There are 4 ways to turn a row about zero (a turn may also mirror it). The second row of each pair is the first, turned, with some noise. The first 36 pairs use one turn. New pairs use 2 turns, one after the other, and a turn may come again.
Known pairs, each followed by its turns in order:
[  4   5  -6  25  -9 -24  29   2]
[ 24 -13  13 -13 -15  27  11  11] : (2)

[-19 -12   1  17   1  11  36  23]
[-28 -26  -6  20 -20  17 -10  -1] : (3)

[ 10   1  -7 -31 -23  24 -35 -16]
[-18 -39 -17  16   3  20   6  29] : (0)

[-41  18   3  -4  11  28 -12  35]
[-19 -26   5  -3  17  10 -53  13] : (1)

[ 11 -17 -28 -16   5 -13  28  34]
[-15   8 -30  -8  13 -33   9 -28] : (0)

[-29   7   6 -18   6 -17  18  30]
[-25 -22 -22 -11  19 -17 -10  11] : (1)

[ 17 -36  33   7  -2   6  -2   6]
[ 13  27 -20  -6  26  22 -10  11] : (0)

[ 37 -23   4 -14  -8   1   8 -31]
[ 27  22   8  -4  -8 -17 -39  -8] : (3)

[ 12  25 -33  -7  24 -12  14  22]
[-12  -4 -14 -10 -28 -44  -5 -16] : (0)

[-25  16 -17  37  38  41 -32 -39]
[  9  38  16  37   7  40  49 -34] : (3)

[ 39  14  36  18  41 -31   2  22]
[ 35 -38 -13 -37 -10  21  30  20] : (1)

[ 26 -35   0  18  37  40 -40 -22]
[-30 -23 -67  16 -13 -31   4 -17] : (2)

[ -1 -23   5  39 -33 -31  26  26]
[-30 -29  26   3   5  16 -40  35] : (3)

[ 37 -23 -21 -23 -19 -14 -10   4]
[ -8  19   4  -9  18   8  35 -36] : (1)

[ 40 -20   7 -14   3  -1  -2  -8]
[ 22  16 -13   2   6 -15 -35   0] : (3)

[-38  37 -20 -35  -4 -33 -32 -36]
[ 30  34  21  47  20 -30   1  41] : (2)

[ 38  13 -37 -24 -41  -1  12  32]
[ 43 -38 -22 -34  -6  13 -19  31] : (3)

[ 11 -40 -10 -23   0  15   9 -26]
[-33  18 -28   6 -20   9 -25  14] : (2)

[ 36 -12 -24   6  -8  -5  25  29]
[-16   1  -9 -39   2  32  26   4] : (2)

[ -6  21 -41 -24 -31  13  33  14]
[-7 43 22  7 12 45 16 -7] : (2)

[-30  14 -35  36  12  11  36 -25]
[-29   3  54 -29 -16  -5  -4 -24] : (0)

[-12   5 -25 -19  26  11  23  12]
[-32  12  26  12 -14   1  24   2] : (2)

[-14 -35 -16 -32  26 -38  16  39]
[-30 -45 -26 -11  29 -19 -27 -30] : (3)

[-26  33  18  20  -5   4  31  11]
[-40  -6   2  -2 -31  18  20  22] : (3)

[ 20 -11   3  30  18  20  21  29]
[-13   0 -28  32   0  30 -25  14] : (3)

[-11   6  13 -30 -34   5   1  -7]
[  9  30  10   3  14   4 -32  -4] : (2)

[-12 -34 -16  25 -28 -31 -35  32]
[-23 -17 -36  21  -1  36  -1 -53] : (1)

[-25  31  25 -18  19   8 -24 -24]
[ -3  26  -8 -27 -14   4 -34  37] : (1)

[-11 -13 -41  36 -30  10 -13 -36]
[ 13  32  -4  56 -13   3 -15 -31] : (1)

[-41  30 -32  12 -33  33  20  21]
[-16 -34  50 -12  27 -42  14  -2] : (0)

[-18  22 -24  37 -30  19   3  -3]
[ 20  -1   2  30 -10 -18 -40 -26] : (1)

[ 27  17 -25 -23 -40 -10 -13  20]
[ -7 -26 -28   4  -3 -27  42  24] : (0)

[ -1  31  16  36 -27   8 -12  38]
[ 41 -10  20 -16  13 -30  10  32] : (0)

[ 15 -14  -5  31  10   2  -5  20]
[ -6 -32 -16 -12   3   7  20  -9] : (2)

[ 41 -27  13  30 -29   5  17 -18]
[-13  39  -5 -29  14  23  21  38] : (0)

[-25  28  12 -15 -31  12 -22 -37]
[ -8  44  -2 -13 -24 -15 -38  -2] : (1)

New pairs. What belongs after each?
[  0 -28  28 -18  13 -19 -12   5]
[-26   6  14 -18  35   3   8 -10] : (3) (3)

[-18 -25  16  27  33 -17  -1  27]
[-37   1  15  25  12  20  24 -28] : (3) (3)

[-36  30 -22   2 -24  -1 -15 -16]
[ 21  13  19 -17  37  14  35   4] : (1) (3)

[ -7 -40  17   0   5 -33   2 -18]
[  8  28 -12  21 -27   5  18 -31] : (0) (2)

[ 13 -21 -14   8   4 -10  33   6]
[ 25  -2  14  18  12 -11  21 -10] : (3) (3)

[-31  12 -10  14 -25  32  35  -1]
[  3  -4 -44   0 -34  30   6 -14] : (1) (1)

[-23 -23  -4   9  26  37  40 -23]
[ 17 -59  20 -29  13   4   2 -19] : (1) (2)

[ 15 -19 -14   7 -34  18 -25  -1]
[ -5 -27 -31  10  -8  -1 -12 -30] : (0) (3)

[ -1 -37 -22 -39  15  25  11  -7]
[-16  -7 -23  17   0  -8 -58   3] : (2) (1)

[ -8  36 -33  11  25  -9  32   8]
[-13 -22 -21 -30   0 -15  36  28] : (1) (2)

[ 10 -41   0  -1   7  17  25  17]
[ 11 -24 -38  22  19   1  -2   8] : (3) (2)

[ 17 -37 -34  40 -15  24 -17  -5]
[ -3  23  38 -31  -3  28 -14  39] : (1) (0)

[-25 -34  13 -34  35 -33  20  32]
[-34 -54 -17  13  -1  15  -4 -45] : (1) (3)

[ 12 -17 -23   9 -34  26 -21 -41]
[ 23  -4  30 -36 -41   9  19 -11] : (3) (1)

[-19  -1 -33 -15  10  30  35 -27]
[  7 -22  24  40  -1 -17 -40   1] : (0) (2)

[ 30 -17 -13 -17  36 -38  -5  33]
[-32 -47 -24 -14  -9 -27  -4 -17] : (2) (3)

[  8  39  -3  20  21 -32 -29  17]
[-40   7  37   5 -16 -12  30 -13] : (3) (2)

[-18 -31  -4   0  33  -6 -37   1]
[ 26   4  -2 -23   8   6  10 -47] : (2) (0)

[-25 -37  -4 -18 -39 -11   5  31]
[ 18 -29  -5   7  17  12 -57  -6] : (2) (0)

[-18 -40 -14  28  34 -39 -41 -26]
[-15 -49 -19  38  23  27  25 -36] : (2) (1)

[-26 -20 -34 -38  16   9  14  15]
[-36   8  -6 -10  -2  49  15 -13] : (3) (0)

[  1 -27 -15 -21 -28  31  32  29]
[  5  -8 -34  14  26   8  -1  50] : (0) (1)

[-12 -26  29  -4 -35  35  31  23]
[ -7 -42  12  23   3  51 -24  19] : (2) (0)

[-15  34 -30  -8 -32 -21  27   9]
[  2  10   7 -26 -22 -18   7 -55] : (2) (2)

[-17 -21  41 -28  -8 -10 -16 -26]
[ 10  19  -3  42 -17  45   4   5] : (0) (3)

[ -5  -9  28  21  -2   3 -40  24]
[-25 -19 -22   6 -15 -16  -1  39] : (2) (2)

[-35  -9  40 -32  40  15 -41 -11]
[40 28 19 61 29 22  4  5] : (0) (3)

[ 31   2   8  10 -12  -9  37  34]
[ -9   7  10  -8  -3 -20 -50 -20] : (1) (3)

[ -8  39  34  20 -36  29 -12   1]
[ 41  44  11  -6 -19  19  27  10] : (2) (1)

[ 31   1 -35  27  35  -4   5  32]
[ 10  30 -28  30   4  16 -44 -17] : (1) (3)

[-24  -7  29  12   6  24 -10   9]
[ 14  19  32 -24   0  -5  12  -9] : (3) (0)

[-12 -19  26  21 -36  -1 -33 -19]
[  5 -27  57  -6   9   0  13  11] : (0) (1)

[-18 -18 -26  37 -22 -22   9  -4]
[ -8   6  20 -47 -20  16  18  -4] : (1) (0)

[ 35 -41  20   6   2 -27  12 -20]
[-35  12  -1 -10  38   9  -8 -40] : (2) (1)

[-19   8 -11   4 -26   7 -41 -30]
[  9 -23 -27   1  -5  -3  47   1] : (2) (2)

[ 20 -35 -35 -30 -29 -20  30 -37]
[ 26 -44 -26  13 -10  19  51  25] : (2) (3)

[-20  14   3 -23  23 -41  27  15]
[-38  28 -27  14  28 -11  -8  18] : (3) (1)

[  5   7  -7 -38 -26 -35  36  37]
[ -9   5 -53   9 -24 -39  33   5] : (2) (3)

[-39 -19  -4 -10  23 -13  30  20]
[ -8  -8  47  10  -1  -8   1 -36] : (3) (3)

[ 10 -22  26  33 -13  32  -7  31]
[-38 -15 -10   3  -3  50 -10 -19] : (2) (0)

[ -4  18  18 -29  34   4 -25 -21]
[ 13 -25 -44  -2  -3  -8  29  14] : (1) (3)

[-20  -6  -3  41 -28   8  -6  -1]
[-20 -11 -45   6 -14   2   3 -12] : (2) (2)

[ 16 -16 -24  -9  40 -37 -11  34]
[ 16  57 -15  14  22  -7  14 -23] : (0) (1)

[-15  36 -30  -7  10 -17   4  -2]
[ 24  -4  -4  -3  -3  19 -39  20] : (0) (2)

[-34 -16  37  40 -13  -6  -2  -8]
[ -4  21  -9  17  -6  -6 -42  44] : (0) (0)

[-41   3  16 -40  -3  12  36  15]
[ 32 -16  13   9   8 -41 -37 -28] : (2) (2)

[ 32 -14 -41  22  25 -22   8 -23]
[ 34  37 -21  17   0  -5  38 -22] : (3) (3)

[ 21  33 -16  31  32 -15 -16 -37]
[-38  14  14 -22 -14 -17 -12 -52] : (0) (1)

[ -7  -8 -24  32 -33 -21   1  21]
[ 16   2 -16   0  40  13 -33  -1] : (3) (0)

[-13 -13   9   8 -20  24 -13   1]
[ -4 -13   2 -16 -13  27 -13  -4] : (2) (0)

[ 27 -13 -38   8  31 -17 -20 -31]
[ -8  -6  23 -10  14  54  32   9] : (2) (2)

